Every row belongs to one group in each of 4 separate groupings. Each group adds its own fixed numbers to the row, and there is some noise. The rows also spread widely along 14 directions, which tell nothing about the answers.
In the rows, 128 means zero.
Some rows, each with its group in each grouping after it:
[109 151 148 101 110 104 105 164 133 116 113 127 168 106 100 164 123 108
 161 145 111 128  92 125 163 111 150 124  90 130]  N M j404 (2)
[167 128 144  93  89  92 120 134 124 133 137 158 149 129 123 114 143 112
 125 169 140 159 110 172 123 122 137 122 124 110]  N Q j355 (0)
[180 139 136 150 179 145 142 170 183 125 205 123 140  78  76 125 156  65
 151 121 160 120 115 180 151 144 121 114 130 117]  K Q j582 (3)
[186 181 103 107 103 127  96 219  97 125 179  88 121 152 120 138 156 125
 136 151 159 112 127 104  93 149 138  89 121  83]  K G j355 (2)
[151 134 184 132 121  99 114 112 131 130 167 104 162 153 111 120  75 133
 132 171 129 153 119 119 116 157 137 158 157 107]  R G j979 (1)
[ 97 104 133 130 135 106  96 135 126 133 102 142 162 108 152 125 128 139
 162 125  95 117 128 125 158  98 148 132 117 161]  E U j979 (3)
[162 107 115 173 141 164  69 194 186 131 106 101  51 110 121 106 141 110
 151 176  94 123 107 137 123  93 132 123 107 169]  R M j404 (0)
[ 71 120 145 105 139  83 127 123 120 135 126 172 146 175  91 109 127 103
 128 151 163 151 104 190 104  83 140 124 134 113]  E U j582 (1)
[ 40 136 160 128 136 156 123 158 121 141 122  68 214 140  89 175 140 105
 102  86 108 138 130 166 187 103 101 102 114 166]  N M j909 (1)
[117 119 155  76 148 121 124 106 165 126 113 119 199 163 175 112 121 128
 143  96  91 128 113 193 158 128 119 131 143 157]  K G j909 (1)
[124 111 178 127 100 132 127 121 132 143 122  98 134 134 109 107 125 115
 111 147 128 158 139 139 139  99 123 136 120 132]  N G j909 (3)
[123  98  88 143 134 152  80 176 179 170 100 104 115  82 154 106 176 141
 113 148  91 143 148 148 110  89 129 112  80 164]  N M j979 (3)
[ 79 129 176 127  97  77 142 131 144 139 114 150 151 190  47 113  85 101
 135 130 132 182  83 113 189  32 157 115 144 146]  K U j355 (0)
[128 151 150 150 119 111 124 136 154 120 125 141 118 126  82 143  92 136
 128 142 135 151  91 101 118 123 142 147 115 113]  K Q j355 (3)
[111 147 136 108 158 169 120 114 122 133 111  39 126 180 162 134 121 148
 101 104 151  89 168 133  63 159 122 138 145 132]  K M j404 (3)
[144 163 141 112  83 119 126 124 117 104 121 142 112 145 115 140 115 157
 120 142 144 126 113 125 102 139 133 138 131 103]  K G j979 (1)
[121 102 159 135 137 151 115 155 124 140 114  83  95  80 105 122 155  77
 139 173 142 110 156 138 123 102 146 129 107 118]  K G j582 (2)
[101 125 136 151 138 138 137 104  87 100 131 165 157 106 137 147 137 133
 146  99 123  84 143 133 165 151 118 120 144 138]  R G j582 (2)
[153 119 143 126 149 141 134 103 179 128 123 106 145  68 125 117 118 123
 127 142 133 128 135 144 120 151 138 151 123 139]  N M j355 (3)
[ 92 123 133 144 122 131 118 176 117 148 149 120 155 118  91 133 168 102
 130 112 131 133 143 148 179  68 119  89 101 149]  K M j404 (3)
[ 90 152  97 125 153 133  99 154 166 118  69 133 120  92  80 141 146 127
 111 134 156 131 103 170  85  94 163 133  97 152]  K U j909 (3)
[ 92 126 178 161 188 150  90 172 182 157 149  33 131 138  76 155 109  84
 110 148 133 150 110 150 104 129 126 143 109 128]  R G j979 (3)
[135 135 150  72 133 116 144 146 156 153 136  66 166 105 121  96 125  88
 137 138 148 129 146 117 107 105 163 113 117  95]  K Q j909 (1)
[129 138 146 113 154 139 113 134 172 127 119  88 117 152 130 121 117 121
 133 121 132 118 115 146 104 126 137 133 132 133]  R G j979 (3)
[129  86 193 130 126 142 129 157 130 161 147  65 118 122 108 100 150  62
 139 156 132 138 159 147 159  74 129 119 114 122]  K G j582 (3)
[ 98 140 124 155 155 132  93 150 142 113 121 140 110 179 116 144 115 137
 131 126 122 126  86 146 114 134 116 124 136 140]  R G j355 (2)
[149 113 136 200 133 148 132 132 126 116 170 139  98 143 101  90 114 130
 152 116 131 117 141  98 179 104 109 112 177 162]  R M j355 (3)
[120 157 104 121 125 110 128 153 147 136 138 138 147 148  96 120 125 131
 124 122 146 141 112 121 119 105 143  98 128 124]  K M j355 (0)
[181 143 101 115  50 126  94 168 113 149 119 131 109 111 149 124 173 164
  87 177 117 160 145 128  87 126 126 115  99 110]  N Q j979 (2)
[131 120 214 155  84 165 134 128 143 140 134  71 101 170 102 155 112 125
  61 146 104 171 110 152 134 143  73 154 115 119]  R G j355 (1)
[151 118 114 155  89 163 157 133 121 140 146 111 103  73 122 102 148 137
  98 130 143 118 176  86 129 122 116 103 120 113]  N G j355 (1)
[ 93 141 131  94 156 142 130 124 178 126  97 115 127 153 131 144 131 111
 124 101 131 114 101 176 110 126 121 118 117 138]  N M j979 (0)
[163 148 131  30 112 110 124 145 142 126 113 156 151 101 175 146 195 115
 126 125 139 116 106 225  92 149 128 120  74  89]  K Q j979 (3)
[130 129 110 109 164 121 109 159 162 152 135  80 189  85 113 104 142 106
 150 135 136 128 155 145 129 100 171 114 126 149]  K M j582 (3)

New rows, each followed by its group in each grouping:
[135  80 185 128 118 149 137  91 100 119 136 158 113 139 159 117 166 111
 112 138 131 119 142 225 151 142  73 139 142 130]  K G j355 (1)
[128 106 183 144  97 134 163 101 109 132 172 160 158 125 108 132 146 109
 105 131 127 148 138 181 176 140  77 127 130 118]  N M j582 (1)
[132 105 137 123 110  73  52 155 114 147 142 172 179 152 149 109 136 144
 131 206  95 189 105 188 111 124 125 138 109 128]  N G j909 (1)
[153 156  89 144 121 115  90 182 125 125 161 159 138 138 125 131 137 154
 141 156 121 133 115 127 101 144 129 114 118 110]  K M j582 (1)
[107 122 168 128 104 101  97 134 150 102  92 195 106 143 104 148 117 127
 153 160  96 149  58 179 158  95 124 151 104 138]  K G j979 (1)
[106 108 123 144 141 170 119 116 144 138  86  64 140  84 153 115 131 147
 121  97 106  96 177 105 143 108 144 125 136 179]  R G j979 (3)
[ 84 108 121 133 107 136  89 166 125 139  87 158 113 126 165 159 169 146
 110 135  79 128 109 161 127 116 100 120  68 135]  N U j979 (1)
[ 93 114 140 190 134 154 107 137 150 155 139  78 110 190 114 111  90 150
 102 137 103 151 142  94 120 109 102 131 146 155]  N M j404 (1)
[134 119 129  78 147 114 109 152 127 154 120  72 142 111 142  89 140  93
 144 179 155 116 160 140  63 110 177 118 126  95]  R Q j582 (1)
[159 157 138  83  94 138 156 122 120 116 122 123 106 106 139 135 148 123
 119 126 160  94 136 124  88 153 134 113 109  84]  R M j979 (0)
[146  76 113  89 146  50 117  93 110 165 161 177 217 103 181  21 135 119
 183 170 138 137 184 131 126  91 175 106 159 128]  K M j909 (0)
[142 128 201 101 135 154 208  88 139 103 139  64 123  79 104 110  85  71
 174 102 162  60 152  68 171 133 148 126 155 101]  R M j355 (1)
[115 135 116 139 106  94 122 109 143 140 128 171 167 139 104 109 111 155
 107 138 125 168 120 131 126 100 139 121 134 148]  R M j404 (0)
[113 117 135 159 182 136 128 119 152 136 148  65 140 134  89  77  94  97
 163 130 155 105 169  98 150  88 158 120 192 168]  K M j404 (2)
[ 94 145 107 146 166 120  65 165 210 109  66 141 121 117 110 156  88 137
 158 139  81 130  49 128 123 108 163 142  91 171]  R G j404 (0)
[165 129  97 111 114  82 117 116 140 118 134 216 157 100 158  96 133 154
 165 150 113 131 118 130 127 131 152 124 123 116]  K G j582 (2)
[149 153 196  72  81  87 165  96  69 115 175 164 204 133 119 152 140 107
 117 132 164 136 126 170 139 173 111 127 122  73]  K M j909 (0)
[129 139 142  88 137 162 134 137 142 133 127  60 168 165 177 133 144 126
 140  68  98  90 150 140 170 136 109 104 151 156]  K M j979 (2)
[172 117 129 110 121 149 134 135 140 146 138  90  90 135 188  96 137 121
 136 126 123  95 159  95  94 148 122 111 130 101]  N Q j979 (0)
[158 125 144  94  90  97 140 127  95  99 122 205 128 112 162 114 142 119
 175 127 120  95 109 117 152 131 136 110 109 105]  R U j909 (0)
[ 99  90 150 154 108 105  84 154 130 149 112 157 172 122 117 133 143 117
 134 148  74 169 112 171 199  68 124 122 112 181]  K Q j404 (0)
[130 104 150 144 132 152  95 148  81 110 133 122 121 105 160 131 153 121
 147 147 115  87 147 147 133 153 109 125 122 127]  R G j909 (1)
[118 113 169 128 110 125 108 132 107 120 116 147 121 152 139 131 135 116
 131 142 113 130 111 153 138 123 111 126 115 128]  R G j909 (0)
[ 89 111 116  89 183 111 122 139 145 148 114 108 190  52 142 100 149  94
 175 121 140  95 160 127 127  95 174 105  96 128]  K M j909 (3)
[ 88 113 186  64 140 141 143 104  78 149 124  34 179 146 173 132 144  99
 130 106 153  83 195 143 117 139 129 119 137 112]  N M j979 (3)
[ 94 134 158 142 113 120  91 158 140 126  83  98 124 124  69 143  95 121
 142 183 112 151 107 118 131  80 165 151 115 145]  K M j582 (1)
[117 133 142  82 169 106 128 122 152 117 114 140 136 160 144 111 119 101
 177 114 139 100 107 160 115 114 151 128 137 119]  K Q j582 (3)
[117 131 121 156 115 130 127 142 157 142 139 131 135  84  84 122 130 134
 100 142 134 151 129 125 122 108 132 119 113 124]  R G j979 (1)
[118 128 205 122  83 148 148 104 126 127 115 107 109 157 107 143 119 124
  78 146 124 154 118 155 115 135  90 150 110 107]  R M j909 (1)
[ 95 144 160 192 134 129 106 132 136 112 113 102  92 146  53 136  62 133
 139 151 143 134 113  68 125  96 154 154 141 143]  K G j404 (3)
[ 80 127 156 122 161 133 111 156 157 133 107  78 134 127  76 136 123  74
 142 131 146 122 112 158 142  79 155 112 129 148]  R G j979 (0)
[165  91 133  57 109 117 114 103 102 124  95 133 160 101 210  76 177 130
 156 135 122  95 169 194 137 108 146 119 134 154]  R G j404 (3)
[136 127 170  75 160 110 123 115 132 107 127 117 144 135 144 123 120  85
 181 139 147  87 115 170 120 145 149 131 147 118]  R M j979 (0)
[170 166 120 129  92 139 126 145 140 122 150  84 154 161 148 124  93 180
 130  98  97 119 138  60 146 148 130 119 158 135]  K G j979 (1)
[114 145 145 178 120 158 104 165 142 139 137  93 151  91  75 167 138 134
  80 137 118 162 123 140 130 136 108 134  91 144]  R M j909 (3)
[150 189 145 108  56 138 136 132  91 107 127 114 150 165 118 188 118 168
  74 112 137 138 109 117 110 183 109 127 118 102]  N G j355 (0)
[124 123 112 132  82 109 105 101 123 137  73 143 151  74 148 122 109 195
 102 162 108 152 147  85  95 127 161 153  99 138]  N G j355 (3)
[157  67 199  72 143  96 121 133 160 148 141 135 132  65 131  84 160  42
 167 213 138 140 115 219 127 105 142 137  90  92]  R M j355 (1)
[138 113 166  75 141 128 119 115 160 139 101  94 153 136 160 102 140 108
 130 131 120 134 132 191 116 115 133 143 126 140]  K Q j909 (3)
[ 98 123 140  87 168  80  77 117 126 136 113 132 188 124 176 139 112 137
 155 165 115 118 117 146  74 167 162 150 112 106]  R G j979 (2)
[143 136 172  25 147  92 152 118 147 114 125 147 147 159 120 100 158  55
 171 128 181 115 100 242 123  93 153 119 139 101]  K Q j582 (3)
[ 75 109 177 105 148 100 132 107 113 124 131 146 185 115 120 141 124  91
 161 117 137 112 121 159 168 112 134 126 109 127]  N G j404 (3)
[102 113 144 150 139 131 106 159 125 156 130  68 109 129  94 106 117  95
 131 164 150 127 155  95 109  79 156 115 122 126]  K G j404 (0)
[151 143 127 130  87 136 115 184  89 114 140 141 139 114 130 155 158 114
 155 123 108 105 123 117 172 127 124  94 112 126]  N Q j582 (0)
[116  67 207 128 131 134 100 144  75 133 164 159 167 111 226 175 183 105
 163 111  54  91 127 185 199 180  55 126  68 113]  R G j979 (3)
[114 154 129 106 131 149 163 128 161 134 129 106 102 140 108 127 130 124
  94 113 166 120 125 131  74 131 119 116 111  87]  K M j355 (1)
[111 132 128 124 157 165 176  74 188 107 115 159  87 125 151 125 119 138
 119  80 136  85 115 147 101 167  92 134 126 117]  N M j979 (1)
[110 151 115 156 124 131  87 178  90 132 146  96 155 139 108 139 127 141
 117 144 132 129 142 107 104 132 132 110 136 126]  R Q j909 (1)
[ 65  92 155 113 150 133  94 115 116 135  80 122 126 162 165 114 142 125
 122 150 113 122 133 192  94 111 113 138 119 143]  R M j909 (1)
[158 117 137 144  78 102  99 141  81 143 152 127 140 130 134 102 126 147
 128 185 125 151 157  90 127 124 136 123 141 118]  N G j355 (2)
[126 127 121 147 110 111 113 118 115 135 129 153 144 124 119 114 125 156
 116 156 132 147 142 124 119 123 133 133 140 135]  K M j355 (2)
[ 88 123 163 128 167 137 137 105 119 129 142 111  88 149 120 127 121 104
 117 148 178  98 141 148  50 157 115 138 130  79]  R M j979 (1)
[ 94 156 116 142 147  92 126 135 152 114 140 166 159 164  67 116  84 121
 161 117 148 140  89 116 143  88 162 110 158 141]  E G j582 (0)
[158 159 100 104 110 139 132 133 125 139 143  89 159 155 166 103 128 168
 100 106 131 122 162 106  85 153 127 111 152 115]  K Q j909 (1)
[131 136 139 163  97 152 106 151 126 129 141 107 160 132 113 154 132 154
  95 122  98 147 130 147 168 131 100 129 128 161]  K G j404 (1)
[107 107 173 154 107 124  90 159  37 128 147  95 180 128 136 142 131 124
 145 151 104 113 163 107 170 132 125 123 139 140]  R U j909 (1)
[128  87  82 136 172 119  98 120 142 125 111 177 114 103 177  66 145 126
 186 150 119  91 149 142 118 110 153 113 146 152]  N G j582 (2)
[190 108 154 116  67 140 114 140  87 125 128 119  95 111 181 110 148 146
 132 171 110 111 156 115 122 145 116 133 115 103]  K G j355 (1)
[ 95 145 105 180 133 136  77 152 143 104  89 157  72 129  88 146 108 161
 135 165 122 126  97 123  95 112 138 146 122 148]  K M j979 (1)
[165 128 141  78 127  95 121 136 171 102 127 192 120  97 135 111 143 101
 184 153 130 114  79 187 137 119 146 128 107 105]  K G j979 (1)
[106 125 151 116 112 106 103 145 107 157 131 126 152 138 113 141 150 117
  97 170 142 167 132 174  87 121 130 133  98 102]  N Q j582 (3)
[125 108 165 139 120 113 131 104  80 114 149 168 138  96 112 130 141 107
 141 166 155 119 140 156 142 149 116 135 135 114]  N M j355 (2)
[123 142 156 125 123 120 169  95 122 126 171 122 167 144 104 113 103 127
 133 103 154 116 149 114 151 131 124 119 172 117]  K M j979 (1)
[ 92 106 143 172 177 108 100 150 168 133 136 144 122 147  63  96 108  89
 164 145 136 152  92 159 160  57 145 119 154 167]  R Q j355 (3)
[120  88 148  88 127 131 105 169 111 171 121  70 188  63 153 123 192  71
 124 149 119 123 170 185 149  94 142  98  89 140]  R Q j404 (0)
[122 116 132 118 138 177 109 172 111 133 113  81  72 151 173 138 169  98
 133 128 126  78 144 145  95 139 108 103 100 111]  N G j582 (0)
[150 126 174 142  73 133 133 108  80 114 126 127 130 113 124 122 124 140
 125 154 123 125 154 101 150 137 121 138 139 128]  R M j909 (2)
[104 111 162 145 119 135 141 120  83 151 187 120 202 153 135 143 154 120
  98 102 120 139 161 161 184 152  71 103 146 136]  N M j355 (2)
[ 89 132 106 109 168 121  91 160 160 131 107 117 145 114 123 128 137 118
 140 137 132 115 113 165  98 109 154 115 113 133]  R G j979 (1)
[102 128 134 153 118 132 101 177 145 168 149 128 150 143 145 153 148 143
  96 129  75 164 114 116 124 138  84 113  64 110]  K M j909 (2)
[109 194 137  74 104 165 147 137  64 101 128  67 194 188 142 179 154 151
 104  40 150  82 154 148 140 160 103  96 146 134]  K M j909 (3)
[172 118 175  98 101  92 141 110 126 135 178 144 207 171 143  93 131 121
 134 115 115 164 126 173 187 130 110 124 158 142]  N U j909 (3)
[137 143 179 124  91 135 162 127 116 123 159 121  95 133  98 138 122 106
 103 139 160 123 122 117 107 140 107 124 103  69]  R G j404 (1)
[120 100 164 130 108 143  90 152 125 147 106 119 135 103 170 169 160 124
 110 163  70 141 121 164 130 157  98 146  63 120]  N G j582 (2)
[106 119 142 103 154 141 101 151 154 152 110  66 156 117 155 132 142 120
 131 124 108 118 142 150 117 121 136 124 105 143]  R M j979 (3)
[120 131 211  98 111  97 143 138  88 120 152 137 126 142  75 152 140  66
 127 159 183 136  99 175 122 124 126 132 106  74]  R U j355 (3)
[ 78 138 118 182 166 173  83 150 121 109  96  87 132 165 126 164 109 147
 128  96 100  95 124 128 139 136 122 124 155 188]  R G j582 (0)
[161  92 163 174  82 129 138  99  92 145 172 134 164  81 116 104 134 146
  91 162 128 157 181 128 162 138 106 139 149 131]  K G j355 (1)
[138 126 144  60  87  78 141  93 111 112  95 186 150  89 142 100 139 127
 154 145 150 119 126 146 122  97 168 127 103 107]  R G j404 (3)
[118  93 161 155  98 149 105 139  35 141 130 105 127  70 147 146 174 130
 113 166 134 104 197 124 126 141 110 130  98 115]  K M j355 (3)
[107  78 161 124 156 148 130 131 163 165 134  82 102 119 128  87 144  84
 110 158 145 133 147 174  96 100 116 126 114 115]  E G j355 (1)
[159 141 117  89  95 114 123 111  84 117 130 157 146 131 153 112 157 155
 116 162 158 121 157 177  76 153 133 131 143 104]  K M j582 (1)
